The first 9 rows are patterns. Each new row is the sum of 2 different patterns, raised or lowered, with some noise. Before adding, each is slid sideways (what falls off one end comes back at the other) and multiplied by a number that may be negative. Names go in the order of the patterns.
(in the rows, 128 means zero)
Some rows, each with the names of its patterns after it:
[122 139 154 110  96 143 128 112  93  95 115 148 103 107 146 163 152 152
 115 124 117 124  93 141 144 159 122 103 140 104 130 158 156  96 151 105
 160 160 103 129 137 108 130]
q_311
[136 133  93 139 129 118 143 155 140 132 156 158 101 143  95 154 117 153
 115 119 139 111 103 159 154 116 139 127 100 162  95 120 141  98 118 138
  99 140  98 162 134 134  97]
q_12
[111  97 114 113  97 123 150 157 145 105 135 141 135 123  97 131 147 112
 127 132 137 116 141 162 155 107 110 148 144 132  98 149 108 150 145 157
 145 129 116 152 131 109 101]
q_264
[120 127 138 137 139 158 122 124  95 152 135 104 160  99 119 113 108 113
 124 144 112 106 120 108 114 128 149 153 116 101 125 107 103 154 152 111
 124 150 143 126 155 155 162]
q_491
[118 114 130 110 128 156 137 142 120 121 143 107 150 102 149 122 155 128
 127 151 119 144 115 153 101 123 162 127 103  96 116 141 156 122 127 114
  98 128 131 123 162 130 151]
q_933
[154 157 112 162 161 147 134 161 113 127 155 127 153 132 116 128 109 128
 119 144 156 104 134 128 159 152 160 145 122 159 143 126 134 148 127 156
 145 145 131 145 158  95 159]
q_970
[119  98 134 143 100 116 138 159 163 114 109  99 135 117 128 124 160 129
  98 100 122  94 126 143 108 133 155 155 135 156 142 111 144  95 118 135
 147 109 143 112 100 148 142]
q_857
[117 132 139 121 152 115 162 142 120  98 162 152  94 114 147 161 109 105
 147 137 139 108 125 113 102 117  93 126 122 160 125 118 143  97 116 132
 111 135 156 152 135 127 113]
q_239
[150 138  96 163 106 108 102 108 102 116 104 126 114 116 151 153  94 100
 111 135 133  94 131  98 150 151 154 158 104 125  96 111 115 148 110  98
 106 121 106 140  99 132  97]
q_837

New rows, each followed by the names of its patterns:
[117 116 116 137 132 102 102  95  76 122 101  93  96 121 121 122 105 104
 120 124 109  79 120 116  94 108 119 114  90 149 127 123  84 112 114 110
 110  90 115 110 138 115 141]
q_264 q_970
[146 162 174 122 132 114 148 157 167 123 162 141 128 128 123 121 128 180
 148 171 195 158 154 156 152 128 179 108 121 142 165 119 172 116 127 147
 179 149 100 179 149 112 122]
q_857 q_837
[130 125 121 102  99 101 114  98  89 140 126 162 116 119 112 140 135 114
 121 143 114  99 133 120 129 137 108 165 145 104 136 142 126 147 100 156
  90 132 131 160 127 123 141]
q_12 q_264
[131 110 141 114 157 119 132 146 122  95 133 124  87  78  83  97 107  98
  85 108 121 150 137 121 112 127 141  95 112 128 146 117 128 125 117 121
 146 155 157 111 105 125 116]
q_264 q_491
[129 145  67 100 102 123 110  84 133  40 154 149 153 116 109 129  86  90
 121 106  83  97  78 119  83 102  70  87  71 115 125  98 113  86  81 106
 104 108 105  73 128 102  88]
q_970 q_837
[126 157 140 148 128 136 136  75 155 159 148 116 167 137 125 134 153  92
 111 145 104 128 105 113 119  97 113 104 119 147 100 141 106 145 155 133
 150 118 157 145 125 128 130]
q_491 q_970
[192 102 150 178 210 156 181 194 136 175 164 124 113 142 133 121 143 172
 168 196 129 155 149 160 179 170 159 171 136 156 166 137 183 194 117 167
 140 156 202 191 144 195 146]
q_12 q_857
[105  81 100 104  83 102  76 141 121 103  97 116  82 130 133 136  87 116
 154  86 133 140 136 130 114 101 109 142 153 122 140 129 120  79  93 144
 156 122 152 140  83 106 130]
q_491 q_857
[116  73  70  85 123 102  92  81  81 131  89 106  67  89  87  73  92 112
  99 115 104 107  95 124 104 109 120 119  84  62  71 111  77  89 101  91
 124 113 100 113 113 104  83]
q_264 q_857
[124 161 150 149 162 127 183 135 136 127 116 124 157 157 136 129 142 155
 115 165 106 151 130 165 136 124 190 117 141 114 180 100 120 160 143 103
 132 138 137 170 121 143 146]
q_933 q_970
[ 77 150  90 139  93  85 154 113 104 112 112 122  93 103 134 139 105 106
 111 128 139 123  99 141 131  88  82  76  94 103 107 124 132 126  87 115
  90 105 118 111 147  99  76]
q_311 q_239
[131 121 135 144 152 142 118 134 150 117 153 116 121 125 138 115 131 157
 153 134  94 130 156 122 112 115 145 117 125 129 143 156 128 130 104 117
 142 125 172 125 124 158 107]
q_491 q_239
[112 116  76  57  83 160 115  82 120 147 171 123 128  95  93  89  70 130
 145 126 110 113 157 113 149 163 160 122 147  77 121 131 118 114 113  92
 128 143 128 125 118  90 131]
q_311 q_264
[122  96 126 140 126 103  92 112 137 128 115 126 111 129 123 156 140 111
 104  90  94 108 140  96  98 114 115  99 132  89 117  98 135 120  87 164
  92  97  92 122  87  97  99]
q_970 q_837
[169 116 167 134 154 108 130 141 182 122 116 180 129 129 127 107 108 140
 122 103 121 183 139 181 109 146 109 147 127 137 165 179 108 101 157 116
 140 181 125 152 158 116 185]
q_311 q_12
[123  89 110 114  81 128 129 123 113 125 100 163 121 164  97  99 132 149
 100 109 159  97 134 132 113  91 112 134  54 112 157 123 123 121 148 106
 123 148  84 123 156  85 111]
q_12 q_970
[196 160 148 170 182 163 166 116 189 150 171 139 158 153 113 114 196 191
 130 150 152 160 165 149 131 151 108 134 162 145 145 131 198 183 175 159
 177 173 158 168 138 124 154]
q_12 q_264
[108 157  85 100 137 101 116 114  96 117  84 134 103 120  93 140 118  88
 131 101 104 129 125 129 133 148 140  96 120  90 135 116 131 120 104 144
 113  96 122 152 121 107 110]
q_12 q_239
[115 131  94 158 123 111  90 119 112 150 135  93 111 144 163 118  89 158
 139  95  63  67 116 141 146 114 128 135 112  75  96 149 158 112 162 116
  83 116 131  76 104  90  68]
q_311 q_857
[148 111 148 145 105 124 122 116  81  83 153 114  89  76  83 148 125 119
 117 119 107 107  93  97 107 112 133 154  96  83 122 132  67 104  84  71
  73 110  94 147  98 100 108]
q_264 q_857
[141 138 122  92 115 100 120 112 148  93 153 119  95  98 152 132  69 105
 141 129  93 102 147 142 119  87  97 106  87 103  84 131 111 129  98 103
 110  86 113 108 102 136 156]
q_857 q_239
[125 142 144 153 171 142 160 141 127 129 137 120 126 148 156 161 150 144
 181 144 170 141 125 105  96 145 154 157 142 144 126 169 158 142 154 155
 128 154 141 153 100 114 173]
q_264 q_837
[151 104 116 116 144 119 109 143 137 156 113 136 144 114 117 125 137 121
 125 109 140 129 158 146 117 105 134 113 117 124 133 118 107 159 111 118
 101  95 148 132 109 155 108]
q_311 q_933
[131 111 120 106  95 111 115 133 120 106 117 115 114 108  99 115 107 147
 128 155 102 113 115  98 122 117 125  76  98 140 101 104  72 108 107 153
 116  96 126  76 105 105  99]
q_933 q_837
[117  93  75  94 111  63  76 107  94 131  92  98  71 130 104 130 141  75
  89  93 117  90 103 114  97  83  76  63 122 102 127  81 123 109  90  96
  90 115 110  97 114  99  81]
q_857 q_837
[ 99 123 164 156 194 157 152 131 128 165 140 159 174 131 181 142 142 118
 123 174 124 147 177 144 182 146 158 139 143 155 134 134 109 181 143 178
 141 109 171 162 194 136 114]
q_933 q_837
[116 165 167 125  97 115 149 151 160 138 138 114 124 121 147 153 152 141
 188 124 134 142 122  92 100 132 118 110 151 134 185 157 150 127 164 142
 155 148  99 111 159 160 122]
q_264 q_857
[137 123 162  60 120 114 112 113 144 165 141 125 125 107 131 153 113 151
 104 120 105 114  91  94 148 110 104 132 129 156 153 151 144 105 150 134
  87  95 156 131 148 119 122]
q_970 q_837
[138 119  74 148 158 164  88 129 120 134 112 142  96 136 137  90 115 112
  78 110 106  98 108 146 158  95 140 122 127 146 119 121 113 155 114 120
 106 111 126 149 120 107 120]
q_970 q_857
[158 126 170 103 153 126 152 142 189 108 106 197 174 126  95 171 181 109
 133 148 191 181 152 158 136 186 143 154 119 180 162 111 154 157 119 163
 157 109 133 165 173 170 183]
q_857 q_239
[ 73 109 105 112  78 126 124 110 141  80 111  92  95  86 112  83  86  81
 120 147 120  75  87 123 104 131  70 102  66 118 132 143 122  90 126 107
 111 125 140 110 113 100  91]
q_264 q_837
[122  71  97 129 148  98 147  95  86 104  93  86  95  87  83 109 140 107
 153 126 112 114 126  80 102 117 107  93 107 124 108 116 129 103 111  84
  78 112 131 122  79  98 122]
q_264 q_857
[ 97  56  85  76  93  81  61 128  63  95  76  54 141  95  68  67  62  43
  82  73  88 109  83 136 110  46  69  63 102 123  69 109  58 110 129 102
 143  48 108  57 102  83 113]
q_933 q_837
[159 159 173 166 162 130 148 143 139 160 185 184 137 154 166 111 200 103
 166 156 156 144 159 153 151 146 167 180 131 127 191 155 103 132 142 156
 189 166 161 144 145 175 135]
q_12 q_933
[156 187 149 130 184 162 186 180 206 191 173 153 171 156 172 172 185 165
 199 168 155 123 192 180 140 166 166 198 145 158 195 190 185 140 179 159
 135 156 142 160 174 203 170]
q_970 q_239
[105 138  73 121 128 114 136  86 121 104  90  69  78 108 129 127 100 140
 133  91  66  99 143 142  93 143  93 118 148 130 115  73 106  67  91 117
 116 127 100  89  93 114 111]
q_857 q_837
[147 147 122 169 131 142 125 169 147 138 176 138 130 135 145 102 152 143
 160 123 154 177 171 123 142 120 147 162 118 159 124 150 158 146 162 120
 151 137 115 136 155 149 137]
q_970 q_837
[116 154  98  81 152 155 128 135 114 101 119 116  88 120 139 165  68 111
 141 108  93 167 166  94 134 113 122 136 107 107 139  92  97  99 101 131
  80  90 147  85  97  73 103]
q_311 q_970
[174 196 190 170 159 187 174 136 110 189 188 191 125 156 151 157 176 215
 202 130 170 161 191 172 109 143 139 126 146 125 162 202 168 146 151 166
 156 134 124 117 181 155 123]
q_311 q_264
[123 117  85 121 128 126 109 136 112  78 106  95 110 103 117  94 137  87
  99 111 110  87  80 112 124  77  99 126 143 142 114 102  95 131 105  99
  92 124 123  82  84 102  87]
q_264 q_857
[191 119 150 125 138 142 135 169 131 145 131 154 145 131 167 186 164 141
 143 120 138 170 177 160 149 166 168 131 169 156 183 154 151 170 159 145
 168 140 153 135 161 169 123]
q_491 q_933
[ 92 128 112 111 148 141 105  95 121 119 104 151  78 154 121 127 139 124
 124 130 121 132 110  96 110 159 112  99 123 102 125 142 103  97 102  97
  99  99 134 129 142 114 119]
q_12 q_933
[157 170 180 167 135 114 145 188 185 103 181 114 207 206 167 191 143 141
 129 137 157 199 128 108 148 154 125 147 105 156 144 165 154 142 218 155
 158 125 136 126 145 110 166]
q_311 q_837
[136 181 156 156 127 108 141 165 141 145 163 204 165 199 130 158 129 154
 128 153 179 174 161 117 186 140 135 186 202 151 188 128 166 191 135 169
 187 141 157 156 145 182 126]
q_311 q_933
[153 125  99 105 142 122 125 124 161 139 112 172  90 146 120 135 153 158
 119 119 165 178 156 179 161 147 142 117 128 137 125 173 152 102 108 153
 165 113 108 149 113 107  98]
q_264 q_491
[112 113  77  84 111  88 114 106 133 142 114  85 133 127 119 109 131  93
 102  87 142 107  91 116  89 143 105 138 106 113  96 112 112 127  99  95
 107 147 138 141 116 118 151]
q_264 q_837
[104 136 127  76  91 128 128  97 150 117 166 111  97  89 144 137 103  87
 118 101 113  92 101 142  90  81  89  75  69  93  91  91  80 126  84  84
 118  97 117  96  65 109 110]
q_491 q_239
[ 97  95 122 147 101  83 117 123 104  69 141  73 155 117 123 166  94 109
  99 100 110 130  83 101 118 100  95 140 112 143  97 126 142 100 140  74
  82  77 107  96 114  97 140]
q_311 q_837
[126 103  95 163 125 184  97 116 192 174 158 199 162 170 169 131 145 155
 119 170 158 170 175 166 160 173 153 148 115 121 118 173 142 130 128 203
 155 114 105 153 203 118 191]
q_311 q_264
[106 113  93  64  77  65  95  85  78 108 127 145 117  81  89 114 112  88
  86 110 115  92  96  88  94  85 113 139 130  77  77 123 102 110  49 113
  83 136  98 115 133 106  79]
q_264 q_239
[ 95  99 163 128 118 129 154 163 110 119 135 130 153 123 171 136 183 134
 136 125 127 153 108 178 121 125 175 126  89  87 116 143 166 136 128 111
 112 113 143 100 149 139 177]
q_933 q_239
[175 158 158 175 151 172 151 162 131 145 184 132 165 152 166 152 137 130
 140 138 169 170 152 157 139 163 153 170 147 149 169 169 123 157 178 170
 133 126 154 165 152 135 144]
q_970 q_239
[195 118 148 151 138 169 133 167 172 163 146 186 187 157 151 175 191 156
 136 163 195 183 127 113 158 123 187 134 139 129 152 158 137 149 170 182
 120 185 171 143 132 196 117]
q_311 q_837
